The rows come from 6 hidden closed curves, with some noise, and rows from the same curve form a group. Each curve winds through 6 dimensions. The rows are also pushed far along 5 directions, which tell nothing about the answers.
(in the rows, 128 means zero)
Some rows, each with its group after it:
[123 112 104 131 142 147 133 106 137 117 146 106 151 132 131 130 116 114
 148 127 120 119 133 107 107]
Mas
[127 174 110 121 144 161 138 130 120  89 111 117  77 115 117 127 133 140
 123  95 119  91  98 129 124]
fep
[143 125 124 119 143 111 110 130 104 118 123 149 109 141 114 137 127 149
 139 121 134 142 126 142 146]
rofa
[141 150  85 112  78 168 134 120 179 103  97  58 185 138 177 152 152 131
 155  92 108 108 138 160 101]
Mas
[150 113 130 129 122 146 130 154  90 109 148  74 152  88 122 182 125 181
 116 175 101 112 121 143 149]
sen
[127 128 116 151 172 143 120 144  75  91 130 127 103 128 101 127 140 145
 116 133 125  92 130 113 173]
fep
[141 126 139 122 114 105 125 146 108 137 142 125 111 108 108 143 127 168
 120 142 140 130 119 142 141]
batu
[144 123 131 165 128 109 107 191  45 100 133 104  96 105  98 138 185 157
  94 167 123  82 146 128 217]
Sibo
[108 204 103 119 132 149 131 116 136  94 112 102  84 112 130 133 137 113
 121  83  93 131 105 131 118]
Sibo
[128  64 148 134 120 119 133 125 141 150 138 136 169 135 141 100 118 119
 135 189 138 122 143 125 137]
sen
[129 116 144 146 161 102 121 158  79 131 134 172  87 135  95 116 133 128
 118 123 147 124 135 110 160]
Mas
[101 157  81 111  66 117 113 153 197 100 130 149 124 142 141  89 182 118
 146  87 134 131 131 143 124]
sen
[115 176 133  82  50 136 152 129 214 122 105 112 100  70 184 131 130 135
 116 150 103 154  88 179  87]
fep
[126 161 132  84 115 103 109 122 158 125 134 202  76 130 111 123 117 154
 131 122 143 188  97 152 114]
rofa
[134 173 120 109  90 151 127 120 167 109 130 125  84 109 125 123 141 134
 118 129 128 129  99 127 109]
rofa
[115 146 124 124 123 150 130 113 158 123 120 120 147 142 146 117 131  89
 136 110 107 133 123 124 112]
Mas
[131 148 134  70  64 177 139 111 214 114 133 125 138  89 163 141 108 151
 123 183 106 158  85 158  85]
fep
[140 120 109 135 138 115 131 134 104 126 124 116 122 116 116 140 133 163
 127 113 149  98 140 132 132]
sen
[109  95 146 163 109 118  99 207 108 111 166 181 127 152 107  77 194  91
 110 187 127 123 149  91 210]
batu
[141 133 132 130 109 137 104 153 121 117 153 144 127 123 108 143 153 150
 102 152 142 136 131 118 155]
batu
[128 107 160 134 156 131 139 111 106 154 134 117 148 113 126 143  92 120
 113 162 117 139 129 117 122]
Mas
[130 101 110 162 149 105  91 147 100 125 157 185 112 183  81  93 166  96
 137  93 161 121 158  72 153]
Mas
[132  88 119 136 130 121 127 113 140 140 159 151 133 149 116 107 119 110
 145 136 156 133 139  91 102]
Mas
[119 138 144 120 124 122 123 117 142 144 150 139 144 139 114 123 117 118
 130 129 118 160 114 121 121]
batu
[146 135 142 137 177 194 154 127  77  95 105  74 130 103 127 163 105 161
 110 150 107  68 111 128 154]
Sibo
[128 204 144  97 115 131 110 115 153 126 106 174  66 144 106 117 137 134
 114  72 133 148  89 143 121]
rofa
[110 148 132 106 141 161 168  99 166 127 103 120 116 117 151 118  85 120
 139 109 122 119  96 137  78]
Sibo
[126 167  98 118 106 125 122 120 155 109 101 120 111 136 135 116 154 147
 138  93 144 112 135 155 132]
fep
[127 152  94 116  96 177 155 142 156  79 122  58 140  90 165 154 139 155
 132 147 119 100 124 149 119]
batu
[114 149 159 115 127 169 123 145 135 106 140 149 120 106 116 124 128 144
  94 185 108 133  99 125 164]
Sibo
[117 191 114  98 121 154  99 125 148  96 145 156 108 119 100 140 141 156
 108 116 113 151  96 129 141]
sen
[152 197 129 102 117 150 102 149 105  94 116 136  73 111  93 169 149 181
  95  99 113 128  87 151 149]
sen
[148 109  69 178 158 133 111 166  47  85 116  70 150 147 114 157 181 138
 145  73 120  55 177 116 179]
fep
[123 132 118 122 144 143 151 119 139 124  90 113 136 153 157 122 114  88
 162  65  92 116 119 143  93]
Sibo
[121 136 126 152 168 122  96 132  81 114 128 148 125 143 102 121 153 126
 110 125 121 121 148 112 186]
fep
[119 136 131 121 121 109 111 109 140 144 121 142 130 116 132 126 129 126
 119 131 119 151 132 135 125]
batu
[128 140 135 122 131 125 137  86 138 141 130 108 108 104 123 126 107 137
 117 150 136 123 118 123 109]
Sibo
[149  75 142 129 100 112 126 177 113 126 144 139 144 138 138 133 140 134
 140 177 128 146 139 145 154]
sen
[124 166 130 106  94 163 123 159 150  83 155 137  95  85 117 146 144 171
  92 186 134 140 103 128 149]
batu
[134 115 140 130 129 155 136 129 137 132 130 140 133 135 131 123 122 115
 123 138 137 120 126 110 119]
batu
[107 150 124 127 129 135 124 135 133 110 140 131 116 110 126 126 135 125
 114 144 112 141 119 125 141]
fep
[121 122 111 137 116 136 113 154 131 106 151 147 139 140 121 124 152 126
 129 134 139 131 144 112 143]
batu
[134 115 134 149 150 115 149 147  84 124 112 105 110 133 127 125 125 131
 135 122 132  99 133 137 146]
rofa
[121 172  94  89 109 142 158 111 178 103 120 101 112 136 138 126 109 147
 170  72 128 127  91 160  78]
batu
[120 174 119 137 141 133 100 150 102 112 126 138 119 132 106 144 158 123
 105  81 104 130 127 123 159]
Sibo
[152 128 127 135 110 120 101 169  86 114 130 118 126 125 110 153 166 152
 114 128 108 116 131 141 173]
sen
[148 134 177 123 161 139 144  99  98 158 116 129 114  96 125 170  71 163
  94 168 156 146 122 134 116]
sen
[146  86  93 171 191  82 115 127  48 144 126 120 138 157  94 140 134 132
 153  51 155  89 172 102 135]
fep
[128 163 143  84  39 160 123 142 218 106 121 151 119 122 159 106 154 142
 116 181 129 156 102 163 129]
sen
[106 126 140 134  80  99 129 159 147 141 161 108 147  96 149 129 148 113
 112 183 111 169 139 143 143]
rofa
[149 143 113 122  86 140 120 153 130 110 110  86 143 124 142 149 168 145
 130 114 101 109 129 156 139]
sen
[115 188  92  94 129 154 110 115 168  85 108 171  91 156 120 110 143 129
 147  55 111 129  95 137 113]
Mas
[130 146 129 127 110 117 122 113 139 147 128 119 123 119 113 128 131 142
 117 118 137 120 121 128 118]
fep
[144 138  72 110 136 173 136  81 173 107  81 102 164 174 166 133 121  99
 186  20 104 100 129 138  59]
fep
[142 133 149 117 114 150 123 117 153 141 120 151 121 132 125 128 123 127
 111 134 137 127 114 123 115]
batu
[167 109  98 156 176 124 130 136  38 106 101  68 134 141 119 172 134 160
 152  91 128  74 159 141 155]
rofa
[145 136 138 129 125 117 118 139 107 128 125 143  77 133 100 121 141 138
 115 121 140 113 120 123 142]
rofa
[108 135 113 120 127 120 143 128 149 125 119 124 121 130 142 112 128 104
 146  92 112 126 116 135 108]
sen
[ 86 156 133  97  97 145 121 108 214 130 146 175 145 136 142  95 123  98
 129 137 121 177 107 123 104]
Sibo
[132 145 123 126 125 112 135 135 110 125 136 114 105 104 122 154 125 154
 120 122 134 144 125 143 126]
rofa
[116 198 140 110 107 138 126 109 167 140 122 130 119 133 127 135 126 118
 112  88 120 161 103 135 104]
rofa
[140 105 121 156 179 129 124 145  56 113 141 118 124 121 101 156 120 156
 119 139 144  99 146 105 158]
batu
[134 128 120 117 115 111 145 138 128 125 135 105 117 120 121 135 125 161
 141 130 136 126 113 153 126]
batu
[142 174 154 137 154 149 141 110  91 142 119  85 122 105 108 177 104 155
  95 102 129 119 111 128 119]
rofa
[110  68 143 159 144 112 150 154 105 140 135 114 159 127 142  95 130  97
 135 166 119 101 148 113 154]
Sibo
[146 133 141 108 122 128 119 114 133 147 129 145 139 125 123 158 106 159
 118 131 143 155 123 140 112]
Mas
[137 130 115 140 134 141 107 147  93  77 145 109 111 132 114 133 158 131
 129 164  97 115 129 122 178]
Sibo
[121 139 129 114 119 143 175 110 154 132 101  75 131 101 173 136  99 107
 142 120  95 122 106 154  81]
Sibo
[109 146 100 117  81  94 117 134 179 129 123 143 123 141 137  93 165 126
 140 100 149 139 137 145 126]
fep
[138 104 141  93 113 110 133  87 174 179 135 157 161 126 144 147  76 140
 142 133 150 182 120 142  63]
Mas
[122 116  80 135 122 108 112 119 147 129 118 120 151 160 138 105 157  89
 165  58 108 111 147 123 109]
Mas
[112 114 103 148 125 120 120 161 124 112 151 134 161 150 136 127 150 109
 143 120 135 147 159 119 148]
Mas
[104 103 124 144  98 113 141 156 157 130 151 129 144 148 145  82 154  80
 147 149 128 134 142 113 133]
rofa
[128 140 133 101 152  97 127  97 137 160 134 183  91 114 100 137  85 168
 122 100 176 154 109 126  86]
sen
[103 149  94 136  99 123 119 105 177 125 123 114 136 153 144  83 165  84
 148  93 120 120 145 120 119]
Sibo
[105 199 138  90  79 152 133 154 189  95 126 165  62 103 132 114 143 141
 104 133 134 159  85 149 121]
Mas
[107 109 112 171 142  67 100 151  93 148 142 137 153 169 118 109 165  66
 145  79 115 147 174 110 158]
rofa
[131 118 112 132 171 110 132  64 129 165  97 122 161 165 138 129  91 108
 160  60 140 128 152 127  85]
fep

New rows. What belongs after each?
[150  98 107 158 173 132 100 138  70 121 130 131 145 162  94 137 147 118
 138  84 115  89 152  93 152]
fep
[147 128 137 110  95 149 140 124 168 137 121 124 144 139 146 137 118 137
 132 132 159 136 127 135  97]
Mas
[119 151 153 133 133 111 127 133 105 139 126 121 119 111 129 141 125 127
 107 143 105 153 122 145 146]
rofa
[ 90 140 106 122  91 118 105 174 162  88 172 161 129 174 111  73 184 102
 154 125 113 151 118 125 169]
batu
[110 124 156 132 130 154 120 156 122 109 145 154 132 125 118 106 142 126
 103 182 108 128 113 118 177]
Sibo
[130 149 110 110 102 110 124 128 155 132 128 135 121 146 126 122 138 138
 148  81 136 138 119 145 103]
batu
[131 164 134 137 122 168 121 148 109  91 108  88 120 111 123 131 164 140
  98 146  89  80 116 134 177]
sen
[131 136 134 112 150 145 149 115 118 116 152 111 122 122 108 147  87 164
 136 141 131 136  93 132 114]
batu
[120 136 131 134  96 165 159 168 138  93 135  87 119  96 148 125 145 131
 114 183 116 104 113 132 150]
batu
[124 114 126 122  73 118 130 137 163 139 139 113 157  97 149 129 142 155
 115 181 152 132 146 148 133]
sen
[103 135 100 132  74 125 113 130 185 117 113 106 174 154 163  90 180  89
 148 119 113 125 158 147 142]
fep
[127 137 148 123 102 115  83 194  91 100 178 167 104  98  81 141 173 171
  83 199 106 157 106 134 209]
sen
[144 126 155 133 173 124  91 137  62 132 161 181  86 115  54 149 121 164
  87 146 136 128 111  91 162]
fep
[135  96 118 162 124  78  81 159  94 148 165 174 130 157  86 117 172 117
 121 114 157 140 169  91 161]
Mas
[ 90 171  97 118  89 159 121 112 208 108 124 116 165 149 158  99 160  82
 142  96 104 138 129 124 108]
Sibo
[125 113 151  99  90 116 102 145 168 136 128 198 116 131 136  95 145 117
 122 168 113 161 112 140 139]
fep
[135  87 153 154 147 120 105 149  94 145 147 180 131 159 100 107 140 106
 116 142 143 123 144  87 156]
batu
[138  98 122 138 181 117 115 110  79 144 146 135 154 139  95 156  99 142
 135 108 127 131 135 108 125]
sen
[126  54 130 177 130  96 153 164  95 159 133  85 204 144 164 130 133  86
 154 139 133 120 190 122 136]
Mas
[142 119 128  96 155 130 135  99 126 138 115 144 127  95 141 176  74 169
 129 133 134 154 118 149  87]
fep
[142 137 157 128 154 155 129 153  77 113 116 123 119 107 117 162 118 152
 102 147  95 119 108 138 161]
Sibo
[120  90 127 117 139  91 147 122 128 144 158 147 134 147 113 111  94 135
 167 121 145 152 118 130 106]
batu
[113  73 140 149 142  94 113 132 126 161 140 176 172 179 141  98 130  71
 149 135 143 168 170 106 139]
sen
[124 103 130 127 117 138 151 147 125 114 163  87 158 120 127 134 120 146
 142 182 116 126 117 132 141]
batu
[115 142 131 108 129 127 130  89 165 142 121 135 143 125 144 128 106 126
 130 134 131 153 125 142 107]
fep
[121  83 151 129 100 111  89 170 131 132 174 189 138 125 104 104 156 125
 106 205 119 157 128 111 170]
fep
[110 129 115 106 113 127 130 128 166 101 131 146 113 143 132  86 137 123
 149 142 119 132 109 143 135]
batu
[120 126 118 129 132 129 109 105 139 129 123 140 155 153 129 115 135 108
 137 118 113 135 137 125 131]
batu
[154  93 136 121 116 118 127 158 115 127 133 146 132 146 134 138 128 136
 146 138 135 145 133 143 136]
sen
[114 137 115 105 132 135 139 110 158 119 130 144 109 122 124 114 111 143
 141 111 135 122 106 131 100]
sen
[142 114  99 131 156 131 118 127  95 112 114 123 139 130 130 158 124 146
 142  97 126 116 147 134 126]
fep
[137 117 137 139 183 129 155 109  71 141 122  92 121  88 124 169  82 148
 120 129 122 107 127 122 109]
fep
[130 151 104 126 179 142 124 111 102 110 129 151  98 138 103 146 109 143
 133  72 149 124 121 109 109]
batu
[125 143 145 137 136 147 135 128 117 127 127 104 143 115 136 146 121 120
 112 145 108 132 127 127 138]
Mas
[121 123 124 129 160 112 106 145  93 111 159 173 104 132  92 134 127 141
 123 140 133 152 125 112 153]
Sibo
[112 148  92 137 102 149 120 124 162  98 106  86 170 147 164 114 169 105
 144 113 106 108 153 143 147]
fep
[136 111  97 151 173 110 135 111  79 132 101  84 141 127 136 151 121 128
 147  79 124  89 158 131 123]
batu
[120 131 139 129 159 103 135 121 117 144 128 172  87 150 108 101 106 113
 136  89 153 140 115 114 109]
rofa
[125 171 113 131 155 131 113 117 113 131 113 129 126 136 115 149 127 122
 121  52 117 132 131 125 118]
Sibo
[144 122 140 110 128 142 134 154 112 107 140 136 119 122 130 154 115 149
 132 154 119 150 113 143 133]
sen
[124 138 129 103 115 167 158 107 166 110 125 101 125  88 143 134 101 165
 128 168 127 110 100 145 103]
sen
[114 109 120 138 142 126 119 124 118 126 161 135 153 122 117 132 124 118
 128 153 122 147 140 105 135]
Mas
[134  88 176 147 192 113 122 140  62 150 159 193  94 128  75 125  98 134
  98 164 156 135 124  85 155]
batu
[162 120 182 123 142 138 130 122  86 150 118 130  96  86 105 160  99 178
  82 187 141 111 107 132 142]
batu
[139  97 106 134 161 109 115 127  95 132 128 142 145 139 126 154 117 135
 144 102 135 130 150 126 121]
fep
[134 143 110 126 140 130 137  93 124 134  96  81 138 106 148 155 114 134
 133 101 114 111 138 148 105]
batu
[139 126 101 137 139 152 127 127 121 111 131 116 150 144 127 148 129 134
 141 100 144 117 144 114 115]
batu
[109 188 103 103  89 139 120 166 157  70 144 130  87 134 112 106 171 148
 137 115 116 128  91 149 158]
batu
[123 122 137 134 118 150 126 151 124 106 137 124 148 134 140 129 143 117
 121 172 114 142 138 126 161]
sen
[122 156 115 121  94 133 107 128 162 110 144 146  97 136 120 104 156 106
 125 121 122 140 115 111 121]
rofa
[129 155 116 118  61 136 134 182 143  84 142  84 111 104 134 128 181 167
 121 163 112 111 112 163 171]
batu
[120  94 112 130  90 131 159 157 149 106 163  72 175 131 149 118 139 131
 166 176 114 120 132 142 140]
batu
[137 105 152 144 133 133 166 133 100 152 130  74 162  93 158 171  93 140
 119 165 132 133 145 139 116]
Mas
[128 160 147  96 137 161 124  98 141 110 133 147 104  98 111 142 100 171
 104 177 118 146  87 136 131]
batu
[129 152 122 130 164 159 119 115  97  99 144 128 100 112  93 146 121 148
 110 137 121 115 110 101 142]
Mas
[167 120 118 126 132 143 130 139 102 111 101 111 129 155 139 154 130 146
 150  99 130 109 135 146 128]
sen
[128 111 180 132 133  89 109 153  78 149 157 156  97  59  99 146 124 172
  66 240 129 152 123 135 188]
batu
[123 112 134 136 118 132 165 135 130 126 111  64 145 103 170 130 118 102
 141 144  91 107 128 148 117]
Sibo
[125 116 146 125 161 160 155 120 115 124 117 121 127 119 132 127  96 134
 124 146 119 103 111 126 124]
Sibo
[101 179 180  80 151 141 126 113 156 130 141 240  49 108  88 105  84 145
  87 153 138 181  56 121 121]
Sibo
[135  96 128 135 130  94 116 145 106 143 102 141 139 130 151 126 142 113
 135 120 114 132 152 150 141]
fep
[115 132 148 111 147 113 128  85 147 155 128 156 133 118 128 130  83 136
 122 149 140 168 120 134 105]
fep
[128 129 120 103 120 125 124 104 156 113 135 152  96 141 130 108 117 119
 148 139 122 151 105 130 107]
Sibo
[131 133 159 128 141 137 131 113 123 143 119 145 128 122 135 145 102 135
 109 156 148 152 132 131 126]
sen
[102 180 134 110 112 156 116 112 169 117 142 136 126 106 123 122 133 130
  97 151 118 148 104 119 132]
Sibo
[120  88 138 123 113 124 144 146 150 144 124 129 170 142 167 116 117  89
 154 133  95 145 126 141 109]
Sibo
[117 113 149 134 140 142 145 117 131 137 148 122 147 132 129 120 102 112
 134 159 129 141 125 112 123]
rofa
[135 106 127 140 167 136 120 112  97 125 154 145 114 134  94 130 111 131
 126 136 141 118 126  86 127]
Mas
[148  77 124 149 163 138 174 118  76 131 128  47 158  78 146 180  84 165
 131 171 138  90 147 135 116]
batu
[154  72 117 169 175 108 133 135  58 138  88 101 139 157 130 121 140 103
 152  75 116  56 159 119 144]
fep
[159 138 163 101  96 159 179  97 152 150 101  48 142  82 168 174  78 173
 121 168 126 120 101 174  82]
rofa
[126 131 123 110 111 119 102 123 152 135 133 156 146 141 124 130 132 135
 129 117 125 157 128 136 124]
Mas
[100 129 131 126 103 132 120 151 164 113 147 154 152 167 136  86 155  91
 139 145 120 156 129 124 156]
rofa
[147  79 145 134 139 111 118 125  98 155 139 125 166 123 120 155 110 152
 125 159 130 135 146 132 138]
Mas
[116 133 168 150 122  98 108 154 106 163 156 150 137 132  99 121 145 113
  95 150 134 158 137 109 162]
rofa
[129 103 149 136 134  70 107 151  90 156 169 178  97  98  81 129 124 168
  97 172 165 153 133 117 157]
fep
[140 126 122 117 121 139 128 116 131 100 136 117 104 127 128 125 129 136
 139 164 115 124 112 134 135]
Sibo
[113 140 120 136 136 112 103 117 131 131 120 150 137 150 122 108 149 111
 128 110 127 134 145 126 152]
fep
[148  67 137 133 122 121 141 162 104 121 146 114 160 131 144 148 118 136
 149 177 120 139 142 140 140]
sen
[108 106 145 121 127 115 144 123 148 148 138 138 136 113 137 107 107 111
 131 150 114 142 114 129 110]
sen
[137 114 119 115 153 115 133  61 159 179 115 136 165 141 139 141  76 131
 148  83 165 145 144 122  60]
sen
[123  39 145 154 162 117 177 117 111 169 125  91 183 128 162 114  79 100
 154 160 128 101 152 122 103]
Sibo
[134 132 137 128 128 103 122 142 104 133 135 140  91 107 107 133 133 152
 112 140 137 127 122 133 146]
Sibo
[106 136 109 144 120  88 115 137 137 142 136 129 145 150 137 115 152  82
 145  80 118 159 152 125 124]
rofa
[129  72 129 142 115 132 150 145 126 145 129  79 212 128 172 143 122 104
 148 150  96 126 150 140 122]
Sibo
